The same things were measured in two ways. Each way mixes the same 4 hidden numbers, adds some noise and spreads widely along 2 directions of its own, which tell nothing about the thing.
Some things both ways: the first way, then the second way.
6  -65  35  -11  -3  -30  -25  4  13  42
-4  56  -17  -58  -17  15  -34  -20  -11  8  6  2  -28

23  -23  -17  56  33  7  -60  34  -25  17
38  30  -42  -4  29  -78  9  -4  53  2  -52  26  -3

-4  14  -20  -9  -7  4  13  -13  -8  0
30  -4  8  -3  -10  -3  32  -10  -27  19  -19  -11  34

-5  36  13  4  -20  -23  20  15  -19  1
-23  -10  -11  1  -5  -11  34  -8  14  -10  5  -36  -12

27  35  16  8  91  -37  25  -14  14  -3
82  10  8  43  -1  -32  -4  38  -50  2  -20  29  48

11  2  23  0  46  18  -31  -7  54  -36
14  -2  6  45  31  2  -9  24  -26  -13  4  63  -14

3  -7  41  -8  10  -20  2  1  23  4
-14  9  1  -4  -9  20  0  2  -17  -5  15  2  -14

24  -4  -56  34  0  19  -57  18  -48  15
43  23  -43  -6  10  -99  12  -20  49  -9  -37  -32  0

-34  -11  -54  10  -76  80  -27  23  -13  -32
-49  -11  -18  -6  35  -5  47  -19  56  1  -21  15  -27

-3  29  26  -33  17  -10  43  -23  27  -19
7  -3  18  19  -23  35  8  31  -53  1  19  6  18

-23  5  -40  -19  -32  43  19  -19  5  -20
5  7  3  -1  -1  5  11  0  -14  3  -3  3  5

22  7  16  2  23  -37  -9  3  -11  22
29  8  3  -25  -23  -6  38  -7  -15  26  -27  -19  44

Other things, the second way, with their names:
<423>: -39  14  -5  -21  -10  40  -2  3  -9  -2  21  6  -31
<433>: -22  -14  17  -14  -1  27  31  -37  -24  5  4  -24  -4
<177>: -1  4  -8  23  63  -3  16  16  27  5  -37  104  -16
<641>: 8  27  -13  -13  7  -11  -20  -10  -5  -10  3  13  -24
<370>: 63  -20  7  47  19  -48  44  11  -12  6  -44  23  50
<43>: 14  27  -6  -32  -20  1  -7  -13  -23  7  2  -19  1
<247>: 42  8  -1  14  -33  -27  -5  7  -41  -13  11  -51  15
<379>: 19  34  -12  -33  -2  -10  -9  -11  -4  14  -17  10  -3
<609>: 81  3  38  57  35  13  -20  32  -87  10  -20  107  38
<116>: 35  -6  -22  -4  -29  -69  52  -10  22  1  -28  -78  37
<578>: 29  -7  -5  40  35  -34  32  21  14  5  -37  57  17
<216>: -4  -5  10  -9  -16  8  19  -19  -23  1  9  -34  3
<259>: 11  11  7  -7  34  0  -8  -31  -15  8  -16  42  -13
<183>: 49  65  -47  -42  -17  -59  -22  13  27  8  -34  3  4
<163>: 39  30  -19  -5  2  -40  -9  9  1  3  -21  14  4
<519>: -22  -22  1  10  32  -2  47  -22  17  3  -21  16  -9
<185>: -26  3  8  -16  3  38  13  -8  -15  9  2  19  -13
<240>: -11  33  -35  -25  -8  -24  4  4  31  -2  -9  -7  -17
<497>: -48  1  16  -1  -12  58  -30  -10  -53  -28  62  -20  -51
<561>: 60  25  19  19  -19  13  -39  33  -84  1  14  28  23
<314>: 92  16  22  23  -2  -14  -9  20  -75  18  -29  47  56
<306>: 37  26  -7  -27  16  -32  -4  -42  -2  9  -30  11  1
<431>: 4  23  9  -30  -78  35  -17  6  -71  -1  46  -82  11
<581>: 0  -16  5  -15  21  -18  54  -49  15  15  -33  -12  13
<186>: -44  -23  0  -4  47  2  40  -46  32  1  -18  26  -33
<213>: 60  35  -2  -24  -11  -29  -12  -16  -32  15  -25  -4  26
<299>: -81  -33  23  23  19  66  9  -16  -22  -29  56  0  -62
<23>: 54  5  5  22  55  -39  11  -17  -3  12  -51  73  15
<412>: 24  4  -17  -19  -8  -49  30  -34  16  4  -28  -46  12
<348>: -39  -2  -13  -51  -34  2  39  -41  15  7  6  -87  -7
<635>: -12  -34  18  -13  -26  5  65  -43  -17  5  -2  -80  27
<368>: -53  -16  0  9  22  25  23  -8  14  -14  14  10  -36
<639>: 24  57  -20  -51  -71  -18  -55  -25  -44  -19  38  -100  -21
<583>: 39  -26  11  27  -14  -45  36  -27  -32  -13  -3  -71  29
<18>: 64  20  -7  13  3  -36  10  20  -18  13  -38  31  40
<526>: -60  -11  5  -23  -5  35  26  -28  4  -4  18  -28  -31
<436>: 75  57  -21  -42  -17  -38  -3  7  -4  35  -53  24  43
<350>: 40  6  20  -20  -53  12  7  -6  -69  12  9  -53  43
<557>: -17  6  -9  8  15  2  3  11  6  -10  4  23  -24
<541>: 34  -24  24  28  33  -17  30  -28  -25  0  -24  15  19
<203>: 53  22  -11  -3  -35  -50  -10  -12  -31  -12  3  -66  15
<265>: 58  40  -3  -18  -8  -14  -18  2  -37  19  -22  27  28
<387>: -15  3  -4  -14  30  -6  24  -32  21  7  -22  23  -17
<248>: 35  -4  8  17  -1  -18  37  8  -13  12  -29  5  38
<238>: -25  -4  6  -12  0  26  29  -9  -7  8  0  2  -3
<390>: -4  21  -18  -24  -21  -4  15  7  8  7  -8  -19  2
<422>: 4  11  -16  -16  6  -18  24  -10  21  8  -28  2  -1
<454>: -52  -61  33  41  25  33  30  -36  -30  -29  39  -27  -34
<128>: 36  9  -5  -20  -12  -27  43  -9  2  25  -45  -8  42
<246>: 8  7  -13  -11  36  -40  16  -42  24  3  -32  15  -16
<604>: 32  -18  0  11  -33  -35  44  -7  -19  -1  -8  -74  38
<613>: 32  -7  -9  7  -29  -42  29  -6  -10  -5  -4  -71  26
<463>: -32  32  -24  -23  -3  5  -25  -2  13  -16  20  1  -51
<58>: -25  22  -28  -59  -35  -23  16  -46  27  -4  5  -88  -22
<573>: -4  -10  2  14  5  -7  15  -9  -9  -11  2  -13  -8

Some of these things the first way, each followed by its name:
20  -26  1  -27  -13  -2  -48  -21  8  11
<43>
-20  -1  44  -59  -30  -10  14  -23  46  -14
<497>
21  -22  -13  11  23  10  -39  -6  4  12
<163>
-1  -10  4  -21  -28  19  -28  -7  21  -17
<238>
13  52  -24  30  46  10  10  7  -15  -24
<370>
26  29  8  -3  28  -59  38  -7  -38  34
<203>
-13  -8  -26  -11  -78  -6  -1  8  -51  36
<58>
19  -35  -2  13  14  -8  -58  9  -8  22
<306>
12  -17  -20  -3  17  -8  -12  -19  -8  24
<213>
-9  13  -4  -18  -71  -25  12  13  -43  26
<348>
-13  -6  -7  36  -6  2  9  40  -34  13
<246>
3  -14  4  -46  -28  -54  51  -28  -34  54
<639>
7  21  9  -3  4  -6  -9  2  2  -15
<573>
-19  28  -16  40  26  29  40  19  -4  -23
<578>
-33  10  31  -16  -61  -12  43  18  -8  -3
<526>
15  -3  -45  -2  -17  35  -46  -10  -18  -2
<128>
5  2  -22  11  -36  21  -45  17  -23  -5
<581>
-18  -2  -6  18  -51  38  -26  40  2  -21
<186>
-7  6  11  -30  42  -12  62  -42  30  -9
<561>
39  49  -12  16  17  -41  -35  7  -51  23
<116>
-8  17  -8  -25  -31  2  11  -17  -5  -2
<216>
20  40  -3  -28  -40  -14  -31  -5  -22  1
<635>
-21  -22  7  9  -1  10  20  12  3  3
<259>
-12  -10  11  21  -8  -24  25  31  -28  22
<240>
-21  24  -7  17  -27  23  13  29  -12  -19
<519>
-5  7  14  -20  -31  0  -8  -1  7  -3
<433>
6  -24  -7  -5  26  -6  5  -18  8  12
<265>
